Each new row is followed by its nearest point in the smallest flat space through zero that holds the last named rows.

j758:
[[ -9  15  13  -8   5 -22  19  25]
 [-35  -9   7  19  11  20  15  33]
 [ -9 -10  37   2  -4  21 -35  32]]
New rows:
[ 32   7  14 -16   0  40  -6 -14]
[ 14  -7   3  -2  -7  10 -25 -13]
[ 21 -21  11  -8 -22  -3  -1   3]
[ 10   1   7  -6  -5  -2 -15  -3]
[ 35 -24 -12 -21  -8  19  22   2]
[  7  -2 -10   0  -2   1  -1 -15]
[  1   1 -29 -12 -38 -19  55  59]
[-19  17  -1  -2  12 -26  43  24]
[ 11 -32  15  10 -29  28 -21 -41]
[ 15 -20  -6   7  -9  30 -37 -27]

j51:
[[ 12   0 -20 -26 -11  38  -7  -4]
 [ 19   6  -7  36  10 -15 -16 -21]
 [-10   6  -5  -4  20  -5  -1 -12]]
New rows:
[-16  12 -31   6   1 -34 -34 -34]
[  2  11 -12  16  28 -11 -12 -28]
[ -4 -29  17 -20  -3 -27 -33  15]
[-7 -4 11  1 -5 -8  8 11]
[ 12  10 -26 -11  25  33  -4 -17]
[  7   9 -27 -17  15  25 -13 -24]
[  6  -2 -24 -34   0 -13 -11 -13]
[ -2   4 -12 -15   9  13  -3 -10]
[ -1  -6  14 -21  24  22 -29  -7]
[ -4   4 -12 -16  11  13  -3 -10]
[ 21   1  22 -32 -14  -5   5  26]
[ -3  -8  10 -13 -21   8  10  22]

j865:
[[  3 -18  16  -7  15  33   5  -3]
 [ 14  12   8  14   2  20  22  -6]
 [ -2  -6  -2 -18 -24  21  -5 -39]]
New rows:
[ 34 -13 -28   3 -23 -27  16   5]
[  1  16 -10   8 -12 -19   1  -1]
[ 24  20  16 -30   2 -29   6  12]
[  0   7  -5   6   0 -15   0   9]
[ -1  27  31  32  -8  -7  30 -21]
[17 28  0 23 -8  7 26 -8]
[ -3 -13  31 -15  26 -10   6  -2]
[ -3 -15   9  -5  17   9  -4  12]
[-21  23   6 -18  15  20 -32  13]
[ -6 -14   3  -9   8   1 -10   6]
[ 29  29   0 -13 -26  24  -6  20]
[ 7 11  0  7 -7  6 11 -9]

j422, 3 rows:
[[ 14  22 -14  33   9   5 -30   0]
 [ 42  49 -12 -17 -16 -10  12  31]
 [ 15   6 -15 -15 -46   9  32  16]]
New rows:
[ 34  -9  -1  -6 -19  -8 -10  20]
[ 14  14  -7  -4 -12   0   6  10]
[ 28  -5 -13  12  33  -9  -7  -4]
[  6  13   1   9  19  -5 -18   0]
[ -8  -5 -17  -4  12  29  -1  14]
[-2 -3 -3  6 -4  4 -1 -2]

j854 (3 x 8):
[[  3  -8  21 -27 -32 -29  -4   4]
 [-51 -25 -31  25   0 -12 -13  16]
 [  1 -24 -17 -44  46  13 -11   8]]
New rows:
[-24   2   7  27   9 -16  16  25]
[-19  -2  -9  23  -8  -4  -2   3]
[-33  26  -7 -29 -28 -16  17 -24]
[ -4  -3  10  -4 -22 -17  -1   2]
[-22 -27  -2 -30 -28 -29   8  10]
[-19 -23   4 -25 -23 -32 -12  12]
[-16 -26  29 -16  -2 -21  -4  14]
[-10 -17   4 -23 -14 -21  -8   8]

j811 (3 x 8):
[[-37  22  -5  12 -15  44 -49   8]
 [-10 -71 -11  24  -7  31 -43 -19]
 [-44 -58 -37  15 -17  66 -23 -17]]
New rows:
[29 25 -6 23 19 -8 -4 49]
[ 10  27  16  -1   3 -17  -7   8]
[ 22 -12  -4 -34  23  -9  -9  30]
[ 13  -2   7  -1   5 -15   4   0]
[ 13  25 -27 -33  26 -18  -6   5]
[  5  22   5  -8   3 -12  14   6]

j341 (3 x 8):
[[ -4  19 -14 -30   7  -9 -28  16]
 [-38 -15 -14 -31  11  32   1 -29]
 [ -6 -10 -26 -25   8  23 -41  -7]]
New rows:
[ 21  28   4  14 -18  28 -22  31]
[ 23   4  -4   9  -3  -8 -23  15]
[ 24 -13  29  -6 -12  13 -18 -19]
[ 11 -13  -3  13  -3  10  -9  -5]
[-19 -11  30  18  -6   6   6 -25]
[ -7 -14   9  13  -2  10  23 -16]
[-33  26 -22  20  -4  -2  20 -31]
[-19  -1   7  -6   2   4  24 -12]

j823, 3 rows:
[[  9  -6  11  -8 -44 -14  -7  -1]
 [-25 -28   8 -25  26  -7  25  21]
 [ 19 -22  38  -6  15 -12  19  27]]
New rows:
[ 33  22  16   3  -6  17  34 -24]
[24  9 11 16  1  2 -6  0]
[ 26  13 -21 -15   2   0  21 -27]
[ 1  8 -7  6  0  4 -6 -7]
[ 28  -9 -11   4   9 -15  -8 -13]
[12  6  4  9  0  2 -4 -1]
[-34  21   3 -10 -22  31 -28 -29]
[-17  13 -29  -1 -21   6 -15 -21]
[-25  13 -12 -32   4   0  16  19]
[-27 -12 -10 -18   7  -2   9   3]
[ 11 -12   6 -13   9 -33 -34  30]
[  8 -11  17  -5  -4  -8   6  10]

j347 (3 x 8):
[[ -7 -17  -9 -30  -5   3  -2   4]
 [  4 -19  15 -22 -29   2  -5   7]
 [-24  -8   6  12  25  30  -9 -18]]
New rows:
[ 40 -12  32   0  24 -20  -2  17]
[ 13   7   8   8 -13 -10   2   5]
[ 13 -16 -23  50  -2 -34 -50   2]
[ 10  17   3  22   2 -10   4   0]
[ 50 -16 -18  16 -10   0 -18   9]
[ 14   7   4   3 -14 -14   4   7]
[-11 -21  11 -50 -10 -43   0  -2]
[  4 -18 -10 -42 -21 -10   1  14]
[  9  10   3  -2 -21  -7  36  26]
[ 18   7   0  -3 -18 -20   6  11]
[  9   0 -15   4  -2   3  18 -22]
[ 0  5 -6  3  7 -3  2  0]

j954, 3 rows:
[[-13  -6  24   1 -30  -6  20  20]
 [  7 -10  11  -3   5  14   7 -34]
 [-24  31  43  -8  11 -33 -20 -51]]
New rows:
[-20  21 -33   4  -3 -12 -24 -23]
[ -2  18 -10  -1  20 -13 -23  -8]
[ 23  15  33   8  -2  13 -26  24]
[-5  5  2  0 -3 -7 -2  8]
[-23  14  27  14   0  14  22   4]
[ -9  -2  21  -1 -15  -5  11  -1]

j548:
[[-32   5 -39   5  24  37  20 -13]
 [ 31  18 -11  -4  34   3  22   9]
 [  3   7 -21 -20  -2  34  10 -18]]
New rows:
[ 53 -10  14   5  -3 -29   4  17]
[ 43   7  24  -5   3 -29  -2  17]
[ 13  33 -26   9   2 -14  16  -6]
[12  9 -8 -1 19  4 12  4]
[ -3  11  -2  27 -19 -11   2  -2]
[-9 -5  5  8 -3 -8 -5  3]
[-12  38 -13   5 -29 -23 -12   6]
[-5 -5  7  3 -9 -7 -7  1]
[ 17  28  14 -24   7  29 -30  -9]
[ 22   6  -1 -22 -10  14   2 -10]
[-20 -11 -14 -23  22 -18  -9  30]
[-8 -1 -1 13 12 -8  3  7]

j602, 3 rows:
[[-11 -10 -11  14  24   0 -31  16]
 [-15  11 -12  18 -11 -25  31   3]
 [ -1 -42   2  49 -26 -60  22  22]]
New rows:
[ -1   0 -25  16   5  -2  31   6]
[-13  10 -11  12  -3 -14  17   3]
[ 33   4 -18  -8  -1  -4   6 -11]
[ 6  2  6 -7 -7  4  6 -6]
[  1 -11  33  23 -15  21  -8   7]
[ 12 -18  11  -1  -5  -1  -8   1]
[ 17  22   9 -11  12  17  29   2]
[  2  19   2 -16  -6  12  14 -13]
[ 32 -30  28 -30  20  -4 -23   1]
[ 26 -30  23 -13  -1  15 -29  -1]
[-32  21  23  -3  -8  -9 -31   1]
[-6  5 -6  0 10  5 -8  3]

j381 (3 x 8):
[[-53 -14  30 -16  14  12  21  12]
 [ -7 -23 -46   0 -17  -4 -31 -13]
 [-10  29 -36  -5 -26 -13 -12   9]]
New rows:
[ 27   7  12 -13 -13 -18 -15 -43]
[30  0 -6  9  0 -3 -7 -8]
[-34   0   4   7  -3  12  -8  -1]
[-27  -7  -1  -8  -1   3   1   4]
[ -4  -4   3  18   3  15 -15   2]
[ 1 -9  0  1  2  2 -3 -4]

j373 (3 x 8):
[[ -2 -24 -25   5  47 -13  15  20]
 [ 11  -8 -31  21  28 -21  41 -27]
 [ 18  -3 -11   6   9 -30  17   8]]
New rows:
[-15 -35  28  29  10 -19   0  -4]
[-1 -5 -6  1 11 -2  4  4]
[ 12 -10  -5  -2 -14  -6  16   4]
[  9   3  -1   2  -3 -13   6   0]
[ 16 -16   1 -14 -28 -24   0 -31]
[ 14  13   4   5 -21 -13   9 -15]

j425 (3 x 8):
[[ 17  -7 -28 -38  41  11  -5  -6]
 [  2  53  16  -7  45  21 -22   7]
 [ 20  11  -8  -3 -11 -12 -23  -5]]
New rows:
[  1   0 -22  -4   2 -10 -13 -27]
[ 14  -4 -14 -10  -2  -6 -10  -5]
[-14  29  -1  -4  -1  -4   0  -5]
[-1 16  8  4  4  3 -7  2]
[ 22 -24  21  -1 -13  -2   6  -9]
[  1 -13  -5   3 -15  -7   4  -2]
